There are 5 ways to turn a row about zero (a turn may also mirror it). The second row of each pair is the first, turned, with some noise. The first 45 pairs use one turn. New pairs use 2 turns, one after the other, and a turn may come again.
Some pairs, each with its turns in order after it:
[ 1.59  0.50 -3.58 -0.58  0.65  3.01  0.22 -3.69]
[-2.17 -4.12 -1.17 -0.23  1.39  3.09 -0.61  2.43]
(3)

[ 2.59 -1.97  2.36 -3.44 -0.74 -2.48 -2.31 -0.33]
[ 0.80  0.48 -0.37 -1.69 -3.52 -0.64  4.64 -0.28]
(2)

[ 0.46 -1.81  2.48 -0.12 -3.59  0.43 -2.56 -0.92]
[ 2.17 -0.05 -0.43  2.53  0.03 -0.36  4.60  0.34]
(3)

[-0.29 -0.65 -0.11  1.55  1.11 -2.88 -3.32 -1.02]
[ 1.79  3.40 -0.51  1.53  0.41  2.44 -0.47  1.30]
(3)

[-0.17  0.71 -0.45  2.72  0.08 -2.60  1.91  2.56]
[-3.86 -1.18 -0.85  0.45  0.91  2.86 -0.67 -1.61]
(2)

[-0.73  1.48  3.07 -1.90  2.65 -0.75 -2.05 -3.02]
[-1.97 -1.62  2.95  1.81 -1.01  0.72  2.51  3.19]
(4)

[ 0.70 -0.16  0.77  0.72  0.31  0.76 -0.78  0.69]
[-0.17 -0.63 -1.08  1.34 -0.45  0.23 -0.42 -0.16]
(4)

[-0.36  1.22  1.02  0.14 -0.88 -1.28  0.89  2.34]
[-0.48  1.31  0.92  0.20 -2.35 -1.91 -0.18 -1.17]
(3)

[ 1.29 -4.13  2.27 -3.51 -0.99 -0.87  1.57 -4.83]
[-0.48 -1.34  3.78  1.71  5.22 -1.07  3.11  2.71]
(3)

[ 0.20 -2.05 -0.84  2.18 -0.48 -0.84 -0.10  0.17]
[-1.07  0.26 -2.50 -1.37  0.42  1.16 -0.65  0.37]
(2)

[ 1.63 -1.77 -2.04  0.12 -2.52 -2.77 -2.25 -0.50]
[ 0.38 -0.58 -2.44 -1.65  0.87 -2.48 -1.94  3.10]
(4)

[-1.95  0.57 -1.86 -1.73 -0.26  0.54  1.29 -2.72]
[ 2.22 -0.17 -0.54 -0.56  3.02  1.73  0.23 -0.72]
(0)

[-2.29 -1.96 -1.81 -1.38  1.92 -1.89  0.62  0.69]
[ 2.55  0.09 -0.15  0.13 -0.09 -1.22  3.46 -1.17]
(1)

[ 2.14  2.38 -0.68  0.57  0.84  2.17  1.95  0.64]
[-0.31  0.79  0.25 -0.16 -3.36  0.61 -0.34 -2.84]
(4)

[-1.46 -2.36  2.35  1.08  2.04 -0.33  0.96  0.74]
[-1.74 -0.76 -0.40  2.03  2.63  0.44  2.16 -1.35]
(4)

[-1.80  0.70  3.25  0.04  1.05 -1.00  0.79 -0.45]
[ 0.27  0.59  1.34  2.80 -0.66 -0.19 -0.95 -2.08]
(1)

[ 0.98  2.38  1.08 -1.67  1.26  1.31 -2.77 -2.06]
[-2.49 -0.64  2.45 -1.04  2.29 -1.40 -1.72 -1.13]
(1)

[-2.43 -1.66  0.62 -0.56  0.28  0.97 -1.70  1.93]
[-0.10 -0.50 -0.75  2.11 -0.27 -2.91  1.27  0.81]
(1)

[-0.45  0.03 -2.49 -1.00  0.25 -2.22 -1.35 -0.41]
[-0.14  1.64  0.73 -0.86 -0.83  1.71 -0.53  2.60]
(3)

[-4.23 -0.38  0.27  1.16  1.58  1.94  1.61 -1.03]
[-0.21  3.03  2.26  1.87  2.36  1.38  1.91 -1.49]
(4)

[ 0.59 -2.59 -0.11 -1.38  3.44 -1.93  1.00 -1.46]
[ 0.84 -1.91 -2.57 -0.21  1.61 -1.03  3.42  0.18]
(2)

[-3.49 -0.34  1.97  3.74 -1.73  3.35  0.26 -0.11]
[ 1.10  3.84 -1.70  2.62  1.68  3.38  1.80 -0.43]
(4)

[-1.34  1.23 -1.78 -3.12  0.76 -1.66  0.28 -1.99]
[ 1.57  1.27  0.30  0.77  2.88  2.18  2.64 -0.12]
(0)

[-2.22 -1.65 -3.08  1.99  0.99 -1.80  0.04 -0.27]
[ 0.81  1.97  0.58  0.26  2.75 -3.60  0.09 -0.36]
(4)

[-4.16 -0.05  2.83 -1.20 -1.13  0.45  1.76  1.40]
[1.22 1.13 3.48 0.54 1.96 3.82 0.92 0.49]
(2)

[ 0.34  0.77  1.35  2.72  0.83 -0.61  1.20 -0.75]
[-1.89  0.61 -0.65 -0.37 -1.10  2.00 -2.03 -0.12]
(0)

[-0.52  1.11 -1.04  1.15  1.01 -0.43  3.86 -1.37]
[-2.96 -0.18 -0.46  0.14  1.06 -1.65 -2.70  0.37]
(3)

[-0.70  1.25  0.26  0.35 -0.85 -2.74 -2.79  0.33]
[-0.01 -0.58  3.71  0.01 -1.50 -0.52  0.61  1.76]
(1)

[ 0.20  1.02 -1.02  0.90 -0.58 -0.42  0.36 -0.11]
[ 0.64 -0.22 -0.45  1.28 -0.55  0.83 -0.63 -0.53]
(0)

[-0.32 -2.57 -1.20  0.85  2.79 -2.81  1.72 -2.23]
[ 3.96  0.98  0.67  0.54  2.29  1.70  2.17 -1.51]
(1)

[ 0.91 -1.76  0.63 -3.00 -0.03  0.54  0.33  0.66]
[ 0.08 -0.68  0.92 -0.58  1.77 -1.86  1.08  2.17]
(0)

[-1.48 -0.26 -2.79 -1.32  2.08  2.22 -1.05  0.59]
[ 0.66 -0.34 -2.56  0.22  2.04 -1.76  1.77 -2.02]
(0)

[-1.86  1.89 -3.62 -0.72 -2.18  1.04  2.15 -0.21]
[ 4.10  0.32 -0.81  2.36  2.36  0.61 -1.57 -1.63]
(0)

[ 2.85 -0.75 -0.79 -1.81 -2.29 -3.10  0.00  0.78]
[-0.92 -1.41 -1.41  0.12 -4.57  1.39  1.68 -0.37]
(2)

[-0.13 -3.82 -1.52 -1.09 -0.66  2.52 -0.45 -0.55]
[ 2.47 -2.61 -0.64 -1.50  1.87  0.12  1.51  2.05]
(3)

[-2.67 -1.67 -0.35 -0.31  1.24  0.17  1.17  1.86]
[ 0.84  0.76 -0.94  1.56  2.62  2.41  0.77 -0.21]
(2)

[ 3.94 -2.46 -0.03  0.50 -1.91  3.26  0.37  1.17]
[ 2.85 -5.02  0.32  1.19 -0.64 -0.65  0.28 -0.17]
(3)

[ 1.98  4.90 -0.57 -2.13  4.77 -2.85 -0.36 -1.05]
[-0.56 -3.19  4.66 -2.36  0.94  1.15  0.52 -5.11]
(1)

[ 0.24  0.85  0.84 -0.63 -2.10  0.34 -1.03 -0.34]
[ 0.11  0.80  1.85 -0.59 -1.98  0.09 -0.53  0.14]
(2)

[ 0.78  1.40 -0.84 -3.12  1.99  4.88  1.22  0.54]
[-1.51 -1.79 -0.22  1.36  4.92 -3.01 -0.58 -1.34]
(0)

[ 0.38 -1.86 -1.53  4.75  0.90  3.07 -0.62 -0.78]
[-1.03  4.06 -2.35  3.78  0.14 -0.99 -1.24 -0.97]
(4)

[-0.80 -0.43  0.11  1.04  2.93  2.58  0.93  1.49]
[-2.02  0.50 -2.58 -0.81  1.29 -2.30 -1.13 -0.97]
(0)

[ 2.03  0.71 -1.67  0.40 -2.67  0.36 -3.03  0.93]
[-1.55 -0.89  0.78 -2.30 -0.53 -0.18 -0.40  3.80]
(1)

[ 0.87 -0.93  1.14  0.13 -0.83  1.10 -0.77 -3.63]
[-0.29  2.58  0.49 -0.09  2.76 -0.27 -2.15  0.84]
(1)

[-0.72 -4.13  1.79  2.23 -1.63  1.40 -3.38 -1.59]
[ 1.17  3.40 -1.23 -4.73  0.66  0.20 -0.27  2.44]
(2)

New pairs, each followed by its turns in order:
[-1.29 -3.46 -1.08  4.23  2.12 -3.02 -0.69  1.50]
[-2.40  1.09 -1.20  0.41 -3.14 -3.79 -0.58 -3.77]
(3) (2)

[ 0.18  0.45  1.88 -0.56 -1.61  1.44  2.98  0.39]
[-0.42  2.11  0.27 -1.17  0.25 -1.25  2.16 -2.03]
(0) (2)

[ 1.76 -0.48 -0.30  0.66  1.49  1.62  3.89  0.03]
[-0.23  2.49 -2.99 -0.47 -2.15 -1.87 -0.38  0.33]
(2) (0)

[ 1.04  0.54 -0.79 -1.59  0.32 -0.60  0.91 -3.13]
[-1.25 -0.03  1.42 -0.98  1.15 -1.23 -1.16 -2.53]
(1) (1)

[-1.56 -0.28  0.72  0.84  1.67  1.60  3.44 -2.67]
[-2.62  2.53  0.41  1.42 -0.83  1.17 -0.12 -3.50]
(4) (1)

[ 1.38 -0.65 -0.88 -3.18 -0.43 -2.73 -1.50  1.46]
[-0.59  3.41 -1.65 -3.59 -0.25  0.65 -0.21 -0.11]
(2) (4)

[-3.56 -2.10 -0.50 -1.20  3.28 -0.71  2.71 -1.69]
[ 0.40 -3.81  4.63  1.55 -0.11 -0.99  0.63 -0.18]
(3) (4)

[-0.44 -0.17  1.44  0.05 -1.67  0.47 -2.98 -1.98]
[ 2.18 -2.16  0.12  1.83 -0.24  0.09  1.98  0.06]
(1) (4)

[-1.84  2.50  1.78 -0.07  1.74  0.36  2.93 -3.01]
[-1.92  3.40 -2.12 -2.51  2.90  0.87 -0.81 -0.19]
(3) (3)

[ 0.93  0.99  2.60 -2.16  2.29  0.18 -2.41  1.21]
[-2.34  2.61 -0.07 -0.50  1.53 -3.06  0.27 -0.70]
(0) (3)

[-1.30  3.88  3.10 -0.17 -0.77  2.55 -0.62  1.81]
[-0.22 -4.26  0.44 -0.22  0.07 -1.60 -4.16 -0.44]
(4) (0)

[-0.73 -0.47  0.43  0.59  0.59 -1.19  1.86  2.24]
[-1.00  1.22 -0.61 -0.05 -2.72  0.93 -0.72 -0.43]
(0) (3)

[ 1.55 -1.57 -0.20  0.69 -5.20  2.42  0.36 -1.51]
[ 4.05 -0.04 -3.42  0.80 -1.19  2.30  1.68  1.83]
(3) (1)

[-2.21 -0.14 -2.23  0.63 -1.64 -1.96  1.02  2.55]
[ 0.40 -2.68 -3.24 -0.45  1.34  1.71  1.09  0.14]
(2) (3)

[ 0.17 -1.50  0.04 -2.05  1.47 -1.57  2.24 -2.44]
[ 1.75 -1.95  2.04 -0.36  1.01 -2.09 -1.93  1.16]
(2) (3)

[-2.86  0.86  1.30  0.08 -2.56 -0.01  2.97 -1.74]
[-3.65 -0.07 -2.67  1.53 -2.49  1.04  1.08 -0.41]
(1) (3)

[ 2.63  2.20  0.76 -3.93 -0.06 -0.46 -1.24  2.27]
[ 3.87 -1.74  0.63  0.42  0.50 -0.80  3.42  1.52]
(4) (3)

[ 0.37 -0.67 -0.04 -2.38 -0.04 -0.62 -0.05  1.63]
[-2.34 -1.01  0.38  0.56  0.65  0.76  0.91 -0.90]
(0) (2)

[-1.21 -1.91  2.01  0.17 -3.45  2.09  0.73 -0.99]
[-1.44 -3.81  0.01 -0.09 -0.26  0.71 -1.49  2.71]
(0) (4)

[-2.40  3.40  0.59  1.14  0.29 -1.51 -1.73  0.45]
[ 2.08  0.05  0.74  1.59  1.39  1.80 -0.91 -3.43]
(3) (0)

[ 1.23 -3.86 -0.71  1.29  0.00  1.45 -1.95  0.08]
[ 1.35  0.94 -0.27  4.34  0.68 -0.41  1.19 -0.83]
(2) (0)

[ 3.22 -0.05 -0.08 -3.48  1.70 -0.14  2.73 -2.83]
[ 4.88 -0.08 -2.44  0.91 -1.78  1.78  0.24  1.70]
(2) (1)

[-1.55  3.43 -0.98 -1.04  0.31 -0.78 -0.03  3.56]
[-2.44  1.71 -1.88  3.55  0.02  0.68 -1.83 -1.21]
(0) (3)

[ 3.41 -0.81  1.88 -0.92 -0.06  2.90 -0.95  0.61]
[ 1.74  2.71 -0.68  1.37  2.22  1.14 -2.42  1.34]
(4) (4)

[ 1.74 -2.65  0.50  4.02  0.77 -0.86  2.33  1.60]
[-0.01  3.38  2.25 -1.72  0.76 -4.07  0.53  0.37]
(4) (4)

[-0.36  2.85  0.85 -0.74  1.75  0.29 -1.02  0.24]
[ 0.81 -0.88  0.74 -1.19  2.12  0.97 -0.57 -2.08]
(3) (0)

[-1.77 -0.58 -1.68  1.65  1.21 -0.71 -0.66  0.36]
[ 0.71  1.95  0.45 -1.64 -0.99 -0.77 -1.40  0.20]
(0) (4)

[-1.26  2.13  1.59 -0.04 -2.47 -1.76 -0.74  0.52]
[-0.68  1.74  2.69 -1.66 -1.69  1.66 -0.85  0.11]
(1) (2)

[ 0.46  0.17  4.18 -1.55  0.46  1.54 -3.92 -1.91]
[ 2.09  5.33  0.01  0.99  0.49  1.61 -0.36 -1.47]
(1) (3)

[ 1.23 -0.92 -0.40 -3.57 -0.87  1.64  1.45 -0.46]
[-1.97 -3.13 -0.43  1.70  0.75 -1.67  0.67 -1.54]
(0) (4)

[-0.95 -0.12 -1.79 -4.26 -2.52 -0.01 -0.68 -0.13]
[-3.45 -1.64 -0.45  0.18  0.39 -1.78  2.72  1.64]
(0) (2)

[ 0.39  2.58 -0.33  2.05 -2.00 -0.25 -2.33 -2.26]
[ 0.27 -2.02  0.70 -0.74  0.75  0.84 -0.31  4.16]
(2) (4)

[ 1.74 -1.14 -1.04 -0.95  1.08  2.09  0.71  0.85]
[-0.32 -1.47  0.23 -1.69  0.12 -1.42  1.41  1.83]
(3) (0)

[-2.33 -0.55 -1.46  0.92  2.12 -0.62 -4.12 -1.23]
[-1.61  3.03  1.73 -3.85 -0.41  0.47 -0.77 -0.86]
(0) (4)

[ 0.97  0.57 -2.65 -0.80 -0.21  2.91  1.65 -0.16]
[-1.62  0.08 -0.56  2.13  0.76 -3.41 -0.66  0.43]
(0) (4)

[ 1.99  1.17  1.98  3.21 -3.31 -2.32  2.40  0.16]
[ 2.38  1.25 -2.01  2.08 -1.65  3.31 -3.31  1.30]
(1) (4)

[ 1.27 -3.88 -1.40 -2.61 -1.63 -1.47 -1.10  0.82]
[ 1.71 -3.22 -2.04  0.32 -2.22 -0.37 -3.34 -0.17]
(3) (1)

[ 2.52  0.64  2.67  1.95  2.96 -0.45 -1.07  0.61]
[-1.88  2.17 -0.85  2.47 -2.67 -0.49  0.74  2.51]
(3) (4)

[-0.65 -0.78 -4.31 -0.79 -2.32 -0.66  0.60 -0.18]
[-1.79 -0.05  2.20  1.62  0.62  0.44  4.03  0.11]
(4) (0)

[ 3.10 -1.85  0.19  2.77  1.66  1.30  3.93 -1.58]
[-4.58  2.38 -2.94 -1.32  0.41 -0.23  0.68  2.91]
(4) (3)

[ 0.24 -2.09  0.09  0.41  1.00 -0.52 -1.51  0.55]
[-1.27  0.11  0.08  1.06 -1.31 -1.90  0.35  0.31]
(3) (2)

[ 4.29 -1.97  1.20 -0.47  1.58 -1.43 -1.09 -3.33]
[-4.76 -0.77 -1.52 -1.82 -1.64 -1.48 -2.24 -0.60]
(3) (0)

[ 1.90  0.23 -0.68 -4.62  3.27  4.96 -0.01  2.21]
[ 2.79  0.65 -3.65  2.11  2.75  1.43  5.43 -0.69]
(4) (3)

[ 1.06  2.33  1.85 -0.98  1.85 -1.16  0.23 -0.57]
[-0.14  1.45  0.29 -2.11  0.15  1.68 -0.77  2.12]
(2) (0)

[ 1.22  2.80 -1.78  3.34 -3.89 -0.64  0.82 -0.29]
[-0.56 -2.43  0.13  2.32 -4.78 -0.46 -1.47 -0.61]
(4) (2)

[ 0.60 -0.08  1.24 -1.87  2.68 -1.92 -0.87 -2.28]
[ 0.23  0.00 -0.34 -0.04  1.39  1.90 -0.44  4.12]
(2) (0)

[ 4.34 -1.23  1.18  3.29  1.00  3.12 -2.81  2.96]
[ 2.75 -4.39 -0.26  4.21  1.42  2.21 -0.08  2.53]
(3) (3)

[ 2.00 -4.33  1.50  3.39  0.18  0.40 -0.70  1.08]
[ 1.71 -0.06  0.31  4.86  0.59  1.57 -1.03 -2.83]
(2) (2)

